The rows are grouped in 3 different ways at once. Each group adds its own fixed numbers to the row, and there is some noise. The rows also spread widely along 12 directions, which tell nothing about the answers.
Some rows, each with its group in each grouping after it:
[17 20 15 13 1 -21 -12 29 -15 15 7 -6 19 6 -5 2 21 -9 -15 -26 -2 11 17 -3 -11 0 18 -35 6 -6 14 -4 -25 12 -21]
(1) Pimi Y
[-44 12 2 9 32 -33 -3 20 9 14 -9 21 56 28 -7 36 10 -18 5 -29 -12 33 35 -32 -3 -10 42 -42 -32 -22 5 6 -48 19 -17]
(2) tem D
[4 7 9 0 3 -14 -5 -22 21 -18 22 7 9 28 -2 5 -5 23 -8 -16 -2 32 -8 -7 7 3 16 0 19 14 25 -9 -15 18 -12]
(0) tem L
[34 -1 -8 -26 -8 -15 -6 41 14 0 12 4 -5 -5 -31 11 24 1 8 -15 9 10 34 -22 7 -7 -29 -24 -27 -19 25 -18 -11 28 -37]
(2) zupum D
[-32 12 -9 26 7 -19 11 -35 17 14 17 16 11 29 17 -20 -10 12 -31 11 -10 26 -14 -3 -2 7 32 -3 4 22 -9 -1 -22 -4 3]
(1) Pimi L
[-23 32 -6 7 -5 -33 -24 -26 4 45 27 11 19 31 24 -4 -2 1 5 -3 4 46 -21 -26 4 -3 4 -41 -43 -24 -5 -13 -11 29 -11]
(3) zedi Y
[19 8 -34 -24 1 11 -36 -23 -14 1 16 -13 3 16 -27 3 24 -5 -9 -59 18 5 5 31 1 6 38 24 17 1 -4 2 -14 35 21]
(3) lipep F
[2 -2 3 -10 -3 -4 32 -18 38 -22 35 21 21 11 -15 7 -27 11 -10 -5 18 24 4 9 -3 21 12 14 12 25 13 11 -23 14 -9]
(0) Terof F
[-19 39 3 23 15 -40 3 21 0 28 -12 14 32 30 -1 26 25 -35 -46 -34 -17 23 36 -4 -7 18 30 -19 13 -11 23 -12 -49 25 -19]
(3) zedi D
[-29 7 -34 -7 16 -9 -3 -32 15 28 19 12 7 -1 -17 16 5 -19 0 -12 7 6 26 22 1 1 22 4 -1 11 -23 10 -15 19 13]
(0) Terof D
[0 27 8 29 28 -16 2 -32 -22 5 -17 -12 -2 31 2 -10 18 20 -34 -12 -21 -1 1 10 2 -11 35 -8 56 7 -1 8 -15 -7 -4]
(1) lipep Y
[4 -11 48 -10 17 -20 20 -22 14 -4 6 23 14 -7 -1 0 -28 -14 -28 22 0 35 20 -33 -34 18 25 2 9 39 -15 -4 9 -10 -31]
(1) zupum Y
[-5 -9 8 -17 14 -25 3 3 28 -13 4 19 19 21 -16 10 1 20 -5 0 -4 37 9 -52 2 -19 4 -19 -21 -1 14 -15 -20 11 -37]
(1) zupum L
[-33 34 8 33 15 -43 37 -37 7 68 -7 16 2 7 28 -19 0 -4 -7 41 -7 3 0 -16 8 -27 8 -59 -21 -17 -54 15 -14 -22 -44]
(0) zedi L
[2 -19 7 -11 1 -18 43 40 7 -24 -33 22 16 4 -26 1 -6 -14 -47 -5 -11 1 48 -36 -32 25 23 3 -16 -11 -4 -18 -27 1 -25]
(3) zedi F
[2 -8 6 -16 -1 -10 21 6 38 -15 23 24 21 3 -18 13 -24 24 20 13 19 32 8 -30 -2 -5 -17 -24 -42 -3 3 -5 -6 18 -29]
(3) zupum D
[-22 -17 -31 0 -1 -4 -15 25 18 9 31 29 3 -7 -22 2 -4 3 -1 -4 -10 18 27 -13 -5 -6 15 -17 -25 23 12 -14 -18 15 5]
(2) zedi D
[-23 0 -4 8 -18 -14 -12 38 15 41 49 28 42 -18 -4 19 -10 -32 9 -7 5 26 40 14 -13 20 5 -45 -46 5 11 -13 -33 36 -1]
(1) zupum F
[21 -4 -35 7 -24 1 25 33 13 -8 25 5 -13 -6 -25 -26 11 27 -11 -4 2 -21 10 13 10 -7 -7 -17 -3 -4 14 -3 -29 6 -11]
(0) Terof F
[-2 0 7 19 9 -1 20 26 7 -12 13 19 28 -5 -15 16 -4 -1 -11 -11 -5 3 32 23 -13 22 23 -22 9 11 9 7 -26 15 3]
(2) zupum D
[-2 1 13 -16 7 -23 28 -6 34 5 10 14 22 3 -15 14 -8 11 29 7 18 20 9 -24 4 -24 -3 -37 -29 -13 -17 12 -15 3 -46]
(0) tem L
[-11 10 -1 10 21 -19 -2 -19 3 13 4 7 -6 13 -1 8 4 16 1 5 -11 15 19 -2 11 -8 -2 -17 7 6 4 0 -3 9 -10]
(2) lipep D
[-15 -18 -37 -33 0 -2 22 -12 55 7 22 27 -2 -14 -49 22 -9 -2 15 10 17 7 42 12 5 -2 -20 17 -22 15 -9 -3 -14 23 -4]
(1) zupum D
[-12 12 -5 -1 27 -10 -7 -28 7 -2 0 6 14 24 -9 19 6 19 7 -15 1 23 5 -11 6 -11 17 -14 -4 -9 -4 4 -10 26 -9]
(3) zupum D
[6 -16 -33 -18 -8 5 8 -6 26 -7 24 13 -13 -1 -19 -18 -12 34 20 17 16 8 -7 -9 4 -17 -15 -8 -35 0 -17 -4 5 10 0]
(1) lipep D
[26 7 7 1 -8 0 14 36 3 -17 20 7 28 -2 -15 11 -6 11 13 -18 20 8 14 15 -9 8 -1 -31 -15 -12 8 6 -16 23 -8]
(3) lipep D
[-26 -6 -21 18 -6 7 33 -14 9 -15 8 20 13 16 -3 -8 -25 26 -21 6 -6 -3 3 17 -7 29 18 1 -8 -4 -10 -7 -22 21 27]
(3) zupum F
[-1 -16 21 -32 11 -23 -14 9 8 -11 -7 18 7 7 -12 30 -6 -29 -24 -13 -7 47 48 -38 -30 32 4 21 -11 11 18 -36 6 26 -10]
(1) zedi D
[-5 -4 8 -3 21 -13 28 -20 29 -21 9 20 25 16 -17 8 -9 6 -27 -11 7 23 12 -7 -6 9 37 14 19 26 3 15 -26 -2 -14]
(2) Terof L
[-26 24 -15 35 7 -9 14 0 -2 24 11 16 36 13 6 -4 2 -22 -29 -11 1 2 9 29 -15 24 53 -22 1 2 -24 12 -37 15 18]
(3) zupum D
[0 -9 3 4 -4 2 30 13 2 -25 -8 13 7 8 -4 3 -21 24 3 7 0 5 12 4 -19 25 -12 -10 -19 -22 -11 -9 2 20 10]
(1) zedi D
[16 13 -4 -1 4 -19 -10 30 -9 28 3 1 -1 -13 -16 0 28 -28 -8 -19 -1 2 37 -3 -7 -10 11 -31 -11 -7 -4 -9 -12 11 -30]
(3) tem D

New rows, each followed by its group in each grouping:
[25 -2 -7 -10 -10 7 -5 4 23 -28 34 12 -4 4 -26 5 -3 1 -35 -23 4 20 19 18 -11 36 9 34 31 39 41 -22 -11 29 9]
(3) zupum D
[4 -8 -9 8 -21 -1 -9 28 10 2 46 21 17 -6 0 -9 -11 -1 1 -1 5 24 6 8 -12 28 4 -24 -32 11 12 -15 -10 28 13]
(2) zupum D
[4 -4 -45 -5 -14 -10 -7 24 17 7 25 15 -7 9 -21 -29 19 -8 -33 -8 -2 6 9 -19 -3 -8 29 0 -5 21 7 -12 -32 1 -3]
(0) lipep D
[8 28 2 12 10 -24 4 4 3 17 3 7 13 15 -6 0 25 -16 -37 -17 -3 10 19 -5 -5 6 26 -13 15 3 10 -3 -28 12 -24]
(3) zupum D
[-3 -11 1 3 4 1 4 7 0 -3 25 14 28 2 -4 -6 -16 15 10 -6 9 17 5 -2 -12 0 32 -29 -23 6 -11 13 -13 8 2]
(2) lipep F
[-16 -8 -31 3 -8 4 5 -29 14 1 27 19 -6 11 3 -27 -17 10 -16 13 6 8 -12 6 -10 21 25 10 -10 17 -24 -5 -2 12 26]
(0) zupum D
[7 -3 -15 -8 4 -5 -57 -27 -12 13 31 -2 -30 4 -10 -14 24 -2 -32 -26 -13 24 10 -6 3 1 30 18 27 43 22 -29 6 22 0]
(3) zupum F
[8 -5 -9 6 -16 -6 28 13 12 -19 9 8 -8 10 -9 -15 -11 29 -17 8 -4 -1 8 -5 -3 11 -7 -9 -7 -3 11 -10 -18 6 -9]
(0) Pimi F
[8 -9 0 -12 8 -15 26 5 22 -22 -5 13 -8 9 -23 -4 -3 2 -33 4 -4 12 27 -22 -12 10 16 17 12 21 4 -6 -12 -6 -19]
(0) Pimi D
[-36 9 -54 -23 12 -16 26 -19 49 8 -6 17 28 31 -46 26 19 4 -4 -19 11 3 22 -3 17 -20 14 10 -23 -25 -13 6 -57 25 -4]
(1) zupum L
[23 -1 0 -7 -5 -6 -20 18 -23 12 10 1 5 -1 -7 -22 24 -33 -43 -25 3 8 19 -7 -27 17 43 -3 2 11 -7 -14 -10 13 -8]
(1) zupum F
[20 5 -39 -4 -20 9 -13 8 3 -33 23 -3 0 26 -20 3 13 20 -11 -42 7 3 -5 26 6 24 4 21 11 -13 32 -15 -21 46 32]
(0) Terof D
[-9 -11 -3 15 4 -8 26 21 9 -19 -5 15 10 5 -19 -7 -4 10 -31 -7 -19 -6 28 -5 -11 4 36 -6 17 16 10 0 -36 -4 -10]
(0) tem F
[-20 33 -23 22 2 -5 16 -26 13 29 22 10 30 18 3 1 -1 -14 -11 -12 14 3 3 52 -2 27 26 -7 5 -5 -23 17 -31 26 26]
(1) zupum D
[5 14 -22 -10 -21 -19 3 -1 6 21 12 2 8 19 -1 -19 10 -12 -11 -16 15 10 1 -3 0 12 11 -10 -31 -28 -12 -9 -21 24 -6]
(0) tem F
[7 3 -22 -14 -11 8 -3 -22 13 -20 26 6 15 26 -15 -7 -13 29 3 -23 19 21 -27 1 -3 4 19 7 -10 -5 -8 1 -13 26 11]
(3) zedi Y
[-70 26 -31 3 26 -36 1 -34 16 58 -10 20 32 24 -4 36 6 -56 -22 -15 -3 24 45 6 -8 25 38 5 -23 -10 -32 -1 -38 26 15]
(3) Pimi D
[2 25 -13 31 8 -8 15 1 8 14 17 6 1 2 -13 -9 17 7 -30 -7 -9 -9 14 26 7 -5 23 -18 34 23 10 9 -31 2 -15]
(3) zupum D
[0 15 38 8 37 -30 24 -14 12 3 -13 10 17 12 -2 8 -1 6 -8 4 -4 25 19 -28 -6 -20 20 -28 16 12 -4 14 -10 -11 -51]
(1) tem D
[15 0 -3 5 -7 0 4 12 -15 -7 6 5 1 5 -4 -22 0 12 -19 -15 1 3 -2 -6 -14 5 26 -18 -8 -5 -11 -5 -10 11 -8]
(3) zedi F
[-21 33 6 5 17 -44 36 -38 35 27 -14 13 2 24 -4 25 1 -22 -34 5 -9 16 43 3 8 24 -5 18 30 5 9 -6 -25 10 -24]
(0) tem D
[-1 11 -13 3 11 -4 -9 -26 12 18 27 0 -5 3 -21 7 12 30 16 -6 -3 4 5 15 18 -34 -4 -23 16 11 4 8 -14 13 -15]
(1) zupum Y
[-8 24 -4 26 5 -11 -1 -8 -23 18 -1 2 16 23 13 -10 11 -1 -23 -21 -6 5 0 18 -8 9 33 -22 9 -13 -9 6 -21 14 4]
(1) zedi F
[-5 -13 11 6 12 -15 4 11 -8 10 -2 11 0 -15 -5 1 0 6 3 11 -7 4 24 -15 -13 -17 4 -35 -19 -3 -19 -5 2 0 -21]
(1) Terof L
[50 19 -5 -40 -4 -10 -12 5 10 -24 3 -17 7 29 -33 30 28 -11 -8 -57 27 20 20 5 2 24 -5 29 15 -20 30 -8 -13 45 -13]
(0) Pimi D
[-9 -13 -23 1 -6 -9 33 11 32 -21 15 25 6 5 -21 -9 -14 29 -10 11 -3 7 2 -18 2 -11 3 -10 -22 3 2 -10 -25 3 -12]
(3) Terof L
[-7 7 -21 0 2 -20 -1 -1 12 12 18 15 3 11 -6 -4 6 -7 -21 -6 1 20 17 -6 1 13 8 -1 -9 6 10 -12 -14 17 2]
(2) Terof D
[-5 -1 -15 16 3 -5 10 14 7 17 14 15 -8 -19 -19 2 8 -13 -21 4 -14 -10 46 29 -8 11 3 -8 13 19 2 -10 -18 8 0]
(1) zupum D
[14 -19 -4 -12 -14 -1 -10 19 13 -26 35 15 10 10 -14 -19 -7 3 -33 -19 -1 24 8 -22 -16 14 39 10 8 40 26 -12 -23 6 -4]
(0) lipep F
[-22 7 -3 8 11 -14 19 -19 25 21 19 18 21 -1 -13 16 -6 -10 -5 1 5 14 26 24 -2 10 17 -8 0 18 -11 13 -28 3 -4]
(2) Pimi L
[-48 -33 6 -2 17 -5 21 31 31 -20 8 37 46 -8 -40 56 -29 19 29 2 -20 18 49 -29 -10 -16 12 -39 -33 4 9 0 -40 15 -12]
(0) zupum Y
[5 -19 -14 -12 -2 2 -31 14 -15 -7 11 2 -1 -3 -20 8 10 -2 -7 -25 -8 7 27 10 -16 8 15 2 -5 3 6 -23 -5 29 19]
(1) lipep L
[-16 -5 -29 4 9 0 -2 19 -11 -23 -19 2 5 19 -24 17 11 17 -7 -26 -15 -3 25 -1 -6 5 16 -3 -11 -22 4 -13 -21 27 18]
(3) Pimi D
[-36 -38 -4 5 11 -5 39 16 26 -40 -4 35 20 9 -22 -5 -35 22 -34 15 -20 18 23 -47 -24 6 43 4 -16 29 0 -7 -30 -12 -7]
(3) Pimi F
[-35 -19 -8 0 22 -10 27 26 -1 -20 -39 21 38 14 -29 27 5 -20 -41 -25 -21 -8 60 -10 -29 20 52 9 -2 -11 -8 -8 -46 15 9]
(1) zupum F
[31 5 -11 -35 -22 -4 -6 -43 44 -9 41 5 -24 8 -25 23 -5 11 -4 -9 21 31 10 27 17 35 -50 43 12 15 35 -33 9 51 0]
(3) zupum L
[-16 2 -38 3 -4 -2 4 -8 9 8 6 7 0 8 -23 2 17 -24 -38 -31 -7 -15 31 41 -7 26 40 28 28 12 -8 -7 -37 17 28]
(0) tem L
[42 11 12 2 6 -10 15 21 -14 -14 -6 -7 7 13 -6 -17 18 22 -2 -10 13 1 -5 -17 -5 -12 9 -38 -10 -27 -9 9 -3 7 -32]
(2) zupum D
[2 -2 3 -6 15 -17 14 -28 24 -4 11 15 0 14 -8 -17 -3 24 -13 15 1 24 -10 -40 4 -23 18 -11 -6 17 -13 -1 -7 -6 -38]
(3) zupum L
[47 -4 -12 -14 -37 15 -3 20 -13 -29 17 -11 -14 -2 -20 -13 5 6 -8 -32 14 -16 5 38 -15 40 -2 17 10 -14 6 -21 0 34 26]
(0) tem Y
[16 17 -1 18 6 4 -28 -8 -47 14 2 -23 -9 2 15 -12 17 34 41 -12 7 -3 -17 24 2 -19 -7 -54 -23 -41 -28 7 23 25 8]
(1) Pimi D
[-51 4 -26 27 9 -18 26 3 2 3 -22 17 36 33 -4 7 1 -17 -48 -17 -17 -2 28 10 -19 30 53 7 -5 -14 -19 -4 -53 12 30]
(1) Pimi L
[3 1 -6 -11 2 -9 -3 -10 21 -17 14 9 4 18 -25 16 0 17 -10 -28 -2 24 18 -1 6 5 4 15 16 13 36 -14 -21 27 -11]
(3) tem F
[-7 -16 -18 8 -8 11 37 -30 26 -26 19 17 -6 4 -9 -21 -33 47 8 20 8 -4 -13 22 1 11 0 4 -7 7 -21 4 1 4 19]
(2) tem L
[-4 13 7 -6 4 -18 23 -24 25 16 10 16 21 5 -9 19 -5 -13 -8 -2 15 15 22 11 -4 17 0 -3 -7 -3 -12 -2 -17 23 -15]
(3) zupum L
[-16 16 16 30 11 -16 36 1 -9 24 -8 12 33 0 7 -7 -8 -12 -18 12 -2 -10 14 11 -25 8 34 -42 -7 -14 -46 16 -24 -4 -8]
(1) zupum Y
[-9 -2 -30 -5 2 -2 20 -3 3 -17 -21 5 2 23 -17 -1 6 11 -17 -7 0 -9 12 4 -11 15 10 10 -16 -31 -19 -12 -14 27 21]
(1) zupum D
[-9 -16 -27 12 4 7 44 29 12 -6 4 16 2 -24 -34 -7 -5 13 0 12 -3 -37 36 23 -10 -12 17 -23 1 11 -27 18 -28 -13 0]
(0) lipep D
[-25 21 -16 2 -7 -24 22 -4 38 -1 28 24 48 40 -4 22 -17 14 4 -18 15 39 -3 -11 11 13 1 -18 -35 -26 25 0 -46 42 -8]
(3) Terof F
[1 12 -24 -5 4 14 -16 -28 5 36 40 0 0 -30 -27 31 12 -31 14 -27 19 -12 42 87 0 24 8 10 30 22 -15 14 -9 36 26]
(0) zupum D
[-37 9 -7 17 -8 -16 -23 -14 13 38 43 20 11 -1 7 19 -17 -1 18 1 -11 32 20 24 4 15 -13 -24 -14 12 16 -20 -10 34 18]
(1) tem Y
[9 4 -14 -3 -15 -10 16 4 27 -20 19 19 6 28 -6 -11 -13 28 -15 1 9 28 -13 -20 0 11 -4 -2 -20 -3 17 -16 -15 20 -7]
(3) zedi D
[-7 -8 -2 5 3 -3 34 0 11 -1 0 18 -1 -12 -17 7 -14 -11 -22 8 -5 -6 43 19 -20 28 11 8 16 21 -16 2 -8 1 1]
(0) zedi D
[-4 11 3 13 -4 -4 -12 -5 -7 25 27 3 7 -7 -2 5 -5 6 27 -8 2 7 10 32 -2 1 -8 -36 -7 -6 -7 -2 -1 22 3]
(1) tem Y
[37 -13 -27 -53 -24 -2 50 7 46 -23 1 2 -14 -4 -57 15 0 6 2 -7 31 -13 40 11 5 21 -45 34 -16 -19 3 -7 -17 24 -20]
(0) Pimi F
[36 -14 -16 -26 -17 2 8 11 28 -11 32 8 -21 -15 -35 -19 2 23 0 2 15 3 9 -13 6 -16 -15 -6 -14 18 11 -12 -4 10 -34]
(3) zupum F
[6 19 -11 -15 11 -18 1 -26 24 16 15 9 0 16 -15 1 10 -8 -20 -12 12 23 13 -3 5 6 13 10 12 13 4 4 -14 12 -20]
(2) zedi D
[33 8 -38 -36 -27 -3 -9 2 10 8 18 -6 -6 14 -25 -26 19 -9 -8 -28 31 2 -8 3 -7 9 4 13 -25 -25 -16 -12 -11 24 5]
(1) tem Y
[-5 -24 4 3 5 -1 15 32 -24 -21 -25 7 15 -3 -11 0 -8 -5 -21 -14 -11 -6 33 -14 -35 23 35 -9 -24 -15 -21 -13 -13 9 8]
(3) Pimi F
[41 -31 13 -28 -17 6 28 33 24 -48 5 5 -4 -18 -41 19 -13 27 22 -6 10 -3 32 2 -9 9 -32 0 -12 -9 13 -15 4 20 -19]
(0) tem L
[3 -1 20 12 2 -17 19 2 0 -8 4 14 3 12 9 -12 -12 21 -19 15 -12 17 8 -25 -7 14 5 -24 -9 0 10 -12 -5 5 -20]
(2) zupum F
[-26 27 -39 20 0 -14 -6 -41 11 23 23 7 5 38 9 -15 8 27 -5 -4 0 15 -28 7 21 -10 15 -17 -13 -15 -10 -4 -23 26 12]
(3) zupum L
[6 2 -11 -7 -9 8 54 1 20 -6 1 12 17 -13 -25 26 -18 -11 6 -6 25 -19 39 58 -18 46 -11 8 -4 -18 -31 12 -14 27 15]
(0) zedi D
[-26 2 0 11 0 -5 -2 -37 -8 -14 -5 7 12 38 17 2 -21 8 -24 -15 -9 25 1 13 -14 47 24 22 5 -6 1 -22 -2 35 42]
(1) tem F
[63 26 9 -28 -9 -16 -7 -6 6 -4 8 -20 -8 17 -19 1 35 -10 -26 -38 26 20 8 9 2 14 -12 20 25 -9 22 -10 -4 24 -31]
(1) Pimi L
[15 -7 -18 3 -4 0 -6 9 1 6 23 3 -16 -16 -24 -6 16 2 -11 -12 -2 -8 23 26 1 -5 2 -4 18 17 7 -9 -8 11 -1]
(1) Terof L
[-31 7 34 4 32 -22 29 -66 -8 10 -23 11 23 21 27 8 -35 16 12 27 5 30 -5 -27 -15 10 17 -26 -31 -24 -52 9 19 10 -13]
(3) zupum F
[-11 -15 -6 1 15 7 -4 -1 -18 -2 -5 3 4 -14 -24 15 11 -11 -18 -24 -13 -15 45 23 -19 10 47 2 25 18 -15 3 -16 14 10]
(0) zupum F
[-13 2 -12 -3 13 -14 -12 -4 5 -1 3 3 14 22 -17 21 16 11 0 -23 -9 11 16 -7 9 -16 19 -14 1 -5 10 -4 -26 19 -5]
(0) lipep L
[0 19 29 43 16 -11 26 0 -14 -7 -8 8 15 14 16 -6 -6 9 -36 3 -18 5 10 9 -16 23 28 -22 27 8 0 0 -11 2 -7]
(3) zupum D
[3 -22 -18 33 -24 10 8 37 -14 -16 18 10 -20 -16 -2 -30 -3 37 -8 15 -24 -24 5 11 -5 -1 1 -37 -14 2 -2 -23 -9 6 13]
(0) zupum L
[-22 -30 -16 2 4 8 17 40 0 -43 -20 21 17 0 -31 22 -12 3 -18 -20 -23 -5 50 4 -29 32 27 13 -6 -3 7 -24 -26 25 27]
(3) tem D
[-16 -37 3 -28 -4 -8 33 42 34 -55 -9 27 35 12 -36 31 -31 33 22 -3 -4 19 29 -52 -16 -1 -5 -18 -52 -29 9 -17 -28 20 -15]
(0) tem Y
[12 2 21 5 3 -6 35 7 21 -9 17 19 27 -6 -10 15 -18 -13 -17 -1 13 12 33 22 -19 45 11 1 8 16 3 6 -14 15 -3]
(2) zupum D
[-2 -26 -11 -13 -7 -5 21 2 17 -17 9 18 -12 -11 -23 -3 -19 16 -4 17 -1 3 27 -11 -10 14 -16 7 -17 5 -3 -18 5 8 3]
(2) Terof Y
[24 -14 26 -17 -3 -2 -1 53 -10 -28 1 6 34 -6 -16 20 -2 -19 2 -33 8 17 36 -14 -36 27 22 -19 -17 -11 6 -11 -10 25 -9]
(0) tem D
[-3 -9 -36 1 -1 4 -6 20 -2 -23 1 4 1 17 -21 -13 15 16 -11 -28 -6 -6 3 -3 -5 -8 40 -7 -1 -4 -2 -2 -29 13 12]
(0) tem D
[32 16 31 6 14 -14 18 3 11 5 16 -1 20 -6 -16 10 13 4 1 -12 13 5 16 17 -1 -13 6 -30 23 8 2 19 -17 5 -46]
(1) zupum L
[14 18 -8 19 3 -14 40 -3 28 5 19 14 -7 5 -14 -31 8 3 -49 11 -1 -8 8 5 0 -4 28 -5 41 36 -1 14 -33 -20 -30]
(0) zupum D
[-23 19 -4 32 9 -12 15 -13 0 6 1 9 14 17 0 18 4 13 -13 -12 -18 -2 16 31 4 9 20 -19 28 -3 2 2 -30 14 6]
(0) zedi L
[43 19 -29 -18 -39 -6 -7 44 23 20 52 8 11 -11 -28 3 20 -36 -8 -35 30 6 24 36 -3 27 -12 -6 -9 -1 26 -9 -31 39 -9]
(0) zedi D
[30 38 -28 3 -25 -11 6 -27 28 40 49 4 -24 -1 -6 -16 7 -16 -24 4 22 6 11 58 16 33 -29 18 27 25 15 -11 -2 22 1]
(3) lipep D
[-8 -2 30 17 19 -28 25 -11 12 7 2 22 7 3 8 -20 -8 -2 -44 27 -16 20 12 -32 -17 -3 38 -17 17 40 -9 -1 -11 -25 -37]
(1) zupum L
[1 10 -9 6 3 0 -7 -25 -6 11 13 4 -8 1 -2 -1 0 2 -10 -3 2 6 11 24 -6 19 9 0 7 5 -14 -9 6 25 12]
(3) zupum D
[-22 -3 -26 1 -8 -6 8 2 24 10 26 21 8 -3 -11 2 -12 3 13 2 3 10 15 8 1 3 8 -16 -24 2 -8 -5 -18 17 7]
(0) tem D
[-12 -2 -3 -14 1 -27 27 3 29 8 -2 23 4 2 -19 10 -9 -3 -21 9 -5 19 38 -27 -4 6 -9 -1 -15 5 8 -16 -19 8 -34]
(3) zedi F
[-11 -7 21 26 12 -4 2 19 -5 0 24 17 33 -8 1 0 -21 20 11 -1 -5 18 10 -8 -14 -18 36 -53 -11 20 -1 15 -18 -1 -18]
(3) lipep F
[6 -11 -44 -2 -35 -6 29 61 14 2 6 13 -1 -10 -35 -16 11 -11 -25 -3 0 -26 33 2 -14 10 0 -13 -31 -19 -5 -15 -44 6 1]
(0) Pimi Y
[-5 -9 12 3 5 -6 -2 21 6 -13 17 19 23 1 -18 18 -6 0 -18 -19 -11 23 31 -7 -11 13 25 -10 4 21 28 -14 -26 22 -10]
(3) zupum F
[-29 -7 35 14 14 -18 0 -6 5 -3 13 26 32 7 21 17 -32 -14 -12 11 -12 42 23 -20 -29 35 31 -17 -11 23 -1 -12 -2 16 4]
(0) zupum D
[-55 -10 41 41 29 -28 27 10 -12 6 -25 34 29 2 29 14 -35 -12 -31 28 -40 26 44 -25 -41 31 35 -30 -7 14 -17 -15 -5 -7 1]
(1) zedi D
[18 0 14 -22 23 -29 1 8 19 -26 -8 11 12 35 -19 1 18 16 -23 -14 -3 39 9 -72 0 -18 23 -5 -4 3 26 -8 -18 5 -49]
(2) zupum D
[-43 19 -55 21 -19 -11 -2 -44 16 55 37 17 -12 6 13 -11 -6 -6 -4 16 -1 6 1 43 15 20 -14 -6 -25 -8 -18 -22 -10 34 37]
(3) Terof L
[28 -13 17 -3 -18 -5 29 20 -1 -3 12 10 2 -15 4 -27 -20 11 12 18 18 0 7 -8 -17 15 -10 -34 -42 -17 -22 -2 9 4 -19]
(2) tem F
[-1 -12 -10 12 -14 -14 19 67 32 -28 26 30 28 0 -32 24 0 1 -34 -20 -20 13 44 -6 -4 16 3 -12 -1 16 59 -27 -55 21 -13]
(3) Terof L
[-5 11 9 17 4 2 -13 6 -18 9 18 4 22 -4 5 20 -4 0 17 -15 1 14 16 29 -13 21 9 -34 -14 -12 -4 -6 2 39 16]
(3) zupum D
[-7 14 -58 15 -11 -3 -14 -3 20 27 41 15 -27 4 -19 -29 18 13 -26 -3 -11 0 2 15 18 -14 11 -3 12 32 14 -12 -27 9 2]
(3) zedi D
[18 4 -12 3 -19 -13 13 8 2 8 13 10 -27 3 -1 -37 1 16 -27 15 -6 2 2 -15 -1 6 -12 -13 -12 -2 0 -20 0 5 -22]
(3) zedi F
